The rows are grouped in 4 different ways at once. Each group adds its own fixed numbers to the row, and there is some noise. The rows also spread widely along 12 directions, which tell nothing about the answers.
In the rows, zero is written as 128.
Known rows, each followed by its group in each grouping:
[ 68  63 137  74 113 139 177 107 105 109 113 114 100 123 173 120 149 130
 107 117 147 175 175 102  67] | (1) Z170 Y zusu
[148  81 103 107 158 160 139 121 104 157 121 138  81 166 162  92 123 222
 114  78 113 124 125 144  93] | (0) Z797 A sego
[166 158 130 120 144 122 153 130 148 140 108 134 151 142  62 154 112  91
 145 201 122  82 134 139 178] | (2) Z810 L sego
[117  80 163 124 157 142 157 170 193 119 144 129  99 157 161 124  79 119
 124 131 120 126 152 122 108] | (0) Z170 A guv
[ 90 150 165  71 128  74 140 116 118 157  97 148 117  98 136 191 175  61
 129 148  78 122 142 106 151] | (1) Z810 Y guv
[104  97 119 161 146 142 184 134 124  94 113 116 137 130  80 120  76 117
 120 114 136 121 123 171  53] | (2) Z797 L zusu
[ 60 108 142 128  98 105 166  89  89 148 104 120 135 107 144 136 165  99
 153 148 159 152 164  97 103] | (0) Z141 Y guv
[105 110 130 106 157 124 154 105 107 177  92 141 146 133  79 135 112 111
 151 166 112  72 138 175 115] | (2) Z141 A sego
[156 160 130  63 102 130 130 122 173 184  94 117 125  97 118 146 184 143
 168 123 118 145 128 144 134] | (1) Z170 Y zusu
[144 164 128 102 132 104 122  98  87 176  94 110 151 108 106 137 169 117
 186 178 152 110 133 115 167] | (0) Z810 L sego
[104 152 129 171  76 109 107 145 111 113 187 208  99 155 141  97 115 147
  88 132 101 104 159  54 156] | (1) Z797 A sego
[166 203 140 174  79 116 139 145 174  76 147 135 143 121  64 169 136  90
 117 134 122 161 112  97 149] | (0) Z797 A sego
[148 157 125 155  85 119  86 140 155 153  98 195 126 124 133 114 206 152
 123 117 134 126  87  95 147] | (2) Z170 A sego
[143 155  57 117 116 114 130  83 111 195 101 161 134 130  61 145 154 173
 132 105  65  97 116 155 119] | (0) Z170 L sego
[118  85 175 150 165 116 206 133 129 109 103 111 111 139 144 157  89  99
 127 154 150 154 166 106 133] | (0) Z797 A sego
[174 160 138 125 124 157  84 149 171 122 108 103 150  99  97  99 156 135
 187 113 170 125  70 147  88] | (2) Z810 Y zusu
[111 109  93  70 162 115 153  95 126 191 108 133 134 135  70 153 104 124
 147 149  64  81 156 163 110] | (0) Z170 L sego
[138  95 165 128 163 117 103 156 143 159 129 142 103 134 191 108 128 161
 160 136 146 124 153  54 130] | (2) Z141 A zusu
[141 113 186 176 151 113 151 140 138 182  75 124  88  96 205 124 141 145
 182  89 162 146 126 106 155] | (0) Z810 Y sego
[124 107 132  93 173 140 157 121 123 131 139 108 124 143  91 139  75 116
 141 136  99 100 147 164  92] | (0) Z810 A sego
[105 100  97 105 120 135 144 103 120 163 155 166 100 152 121 125 107 174
 119 121  80 104 188 119 106] | (1) Z810 A sego
[124 128 118 118  92 132 194  91 116 166 120 122 131 148 133 140 149 131
 147 185 159 138 189 113 176] | (0) Z810 Y guv
[152 103 116  48 157 103 142 106 180 169  84 137 127 144 104 196 170 128
 119 167  85 151 155  92 133] | (0) Z170 A zusu
[171 170 133  88 119 157 161 140 173 136  93  95 115 106  99 156 150 128
 152 114 120 141 106 200 133] | (1) Z810 L sego
[105  85 177 162 153  89 169 148 172 153  97 170  96 136 160 161 102  96
 118 142 102 131 160  86 164] | (0) Z797 A sego
[ 98 156 117 174 126  84 103  93  26 145 107 178 118 110 118 122 163 156
 110  73 109  99  94 121  95] | (1) Z810 A sego
[134 158 141 141  86 121 138 118 135 157 129 111 125  96 146 131 160 137
 175 119 154 166 147  94 136] | (0) Z810 Y zusu
[185 192 147 136 105 145 158 168 149  93 173 110 103 143 133 132 112 131
 125 120 124 145 126 115 164] | (0) Z797 Y guv
[113 134 115 113  97 120 193  79 111 211  91 141 154 128  85 136 141 117
 168 199 136  96 185 141 182] | (2) Z797 Y sego
[142 169 141 200 129  86 154 134 104 104 157 148 108 136 128 149  95 126
 113 101 104 124 140  62 135] | (0) Z170 Y guv
[121 104 106 157 111 138 170 112 187 168 133 140 125 151 106 144 104 164
 150 136 120 137 179 118 112] | (0) Z141 A guv

New rows, each followed by its group in each grouping:
[ 97 124  64 118  93 152 188  79  61 152 148 151 113 166  99 102 112 186
  95 109 103  95 165 174  87] | (1) Z170 Y guv
[162 120 136 125 157 147 199 148 146 110 100 130  94 163 111 151  78 135
  97 143 111 108 137 173 149] | (1) Z141 L sego
[128 130 157 148 149 127 159 151 125 137 118  97  87 106 178 134 122 146
 155  68 126 154 121 135 101] | (0) Z141 L guv
[133 146 146 107  97 144 126 150 194  95 100 123 146 112  84 128 148  83
 148 164 157 132 108 147 117] | (1) Z170 L sego
[ 93  92 159 152 116 129 183 120 138 137 144 122 119 121 157 136 111 115
 157 145 151 155 208  73 121] | (2) Z810 A sego
[148 127 114 149  83 160 153 142 206 142 107 155 109 138 113 126 142 174
 113  98 133 149 121 165 107] | (1) Z170 A zusu
[139  66 136 160 137 158 174 157 205 117  91 152  93 152 150 126 113 141
 111 123 139 140 135 130 118] | (2) Z810 L sego
[ 89  55 117 101 162 105 179 113 137 155  60 167 118 145 117 166 133 108
  94 158  90 112 147 129 106] | (2) Z141 L zusu
[122 151 168 170 121 129 206 147  83  56 135 136  91 133 128 134  84  96
  71  98 123 127 117 157 123] | (1) Z170 Y sego
[141 155 128 110 137 109  86 132 128 163 145 148 133 129 126 124 153 147
 158 134 111 103 135  76 120] | (2) Z170 A guv
[161 138 154 113 163  88 170  96 134 156  59 111 129 114 110 199 163 123
 152 153 138 155 150  90 147] | (1) Z170 A sego
[ 94 127 149 181 149  97 177 137  96 144  95 172 108 113 122 147  99  92
 106  97  82  87 112 165 126] | (2) Z810 L sego
[119 144 135 143 114 117 181 124 161 119  87 138 128 111  76 174 127  85
 123 130 106 129 126 168 125] | (1) Z810 L sego
[122 148 153 169 137  87  98 146 130 143  92 147 141  92 129 124 151 106
 162 124 144 117  98  86 117] | (2) Z170 L zusu
[205 192 156 198 169  87 103 147 134 119 142 134 116 121 105 150  90 164
 164  95 121 115 124  50 136] | (1) Z170 A sego
[133 135  99 116 133  94 160  98 116 149 118 135 109 125 105 177 131 159
 121 115  77 142 173  87 111] | (1) Z141 L zusu
[125 114 126 159 153 136  78 165 143 159 139 179 112 150 127  65  81 167
 130  93 107  55  78 173  96] | (0) Z170 A zusu
[136 103 117 101 121 162 125 168 183  90 155 137  94 151 130 107 108 146
 105 101  97 138 124 125  93] | (0) Z797 L sego
[123 135 141 161 136 103 162 103  54  72 110 138 145 142  98 147 144  95
  93 169 162 132 131  85 120] | (2) Z810 A sego
[114  63 104 118 158 143 151 121 149 126 122 154 109 151 110 121  91 148
 113 100  90 105 143 119  55] | (2) Z170 Y sego
[151 154 170  75 175  91 125 128 123 162  66 119 126 111 128 174 178 106
 151 149 125 120 101 132 144] | (1) Z170 A guv
[124 131 158 114 100 158 135 152 178 151 116 108 134 108 123  87 120 123
 188 148 178 123 129 167 127] | (1) Z797 Y zusu
[109  83 140 160 113 133 143 149 208 151  95 150 100 120 157 126 129 136
 147 106 123 150 139 117 114] | (0) Z141 L sego
[198 188 131 184 134 132  96 149 159 164 116 129 141 115  87 117 124 178
 185 103 148 102  84 144 124] | (2) Z141 A zusu
[154 104 131  74 136 159 180 126 179 166  89 118 105 128 132 147 145 144
 143 118 110 141 147 150 124] | (2) Z170 Y sego
[ 82  62 129 100 123 121 171 117  96 126  82 172 113 172 155 113 149 111
  80 219 165 110 165 111 159] | (1) Z810 L zusu
[125  91 140 129 155 137 177 129 124 146  80 135 137 150 116 113 108 111
 139 190 163  88 138 153 147] | (2) Z170 L sego
[120 155 117 152 127 106 159 113  62 137 128 161 119 141 100 131 107 119
  92 124  91  86 112 161 141] | (0) Z810 Y zusu
[104 146 143  86 107 120 131 110 120 163  95 119 171 112  75 123 154  91
 173 203 167 102 134 163 138] | (1) Z797 A zusu
[163 157 132  50  92 160 142 135 167 135 133 115 141 138 105 134 164 110
 143 195 140 132 146 127 160] | (2) Z141 Y zusu
[162 151 125 134 106 145  61 140 171 180  97 169 131 127 119  78 172 183
 174 131 160  91  85 141 138] | (1) Z170 A sego
[168 186 138 178  97 109 149 157 141  97 133 155 101 127 132 152 135 133
  98 116 119 141 123  96 169] | (1) Z810 L zusu
[143 116  93 164 143 127 189  87  73 134 119 141 113 165  99 145 105 173
 101 118 120 122 151 136 114] | (0) Z810 A sego
[ 83 109 119 119 148  97 142 125 139 115  83 165 127 129  82 157 126  89
  94 124  81  94 101 154  74] | (1) Z170 L guv
[163 177 141 169 107 134  65 159 137 122 127 153 140 127 114  78 152 142
 152 123 167 103  61 131 134] | (0) Z170 A sego
[159 141 132 141  99 159 141 122 140 135 109  98 141 125 140 110 188 163
 175 141 213 165 130 112 119] | (2) Z810 A guv
[ 88  88 152 152 102 147 159 137 115 158 160 161  87 158 190  74  92 163
 138 156 157 107 205  96 156] | (1) Z141 A sego
[122 101 112  92 115 163 162 105 137 142 117 115 162 160  78 107 121 119
 145 217 178 108 152 177 128] | (0) Z810 A zusu
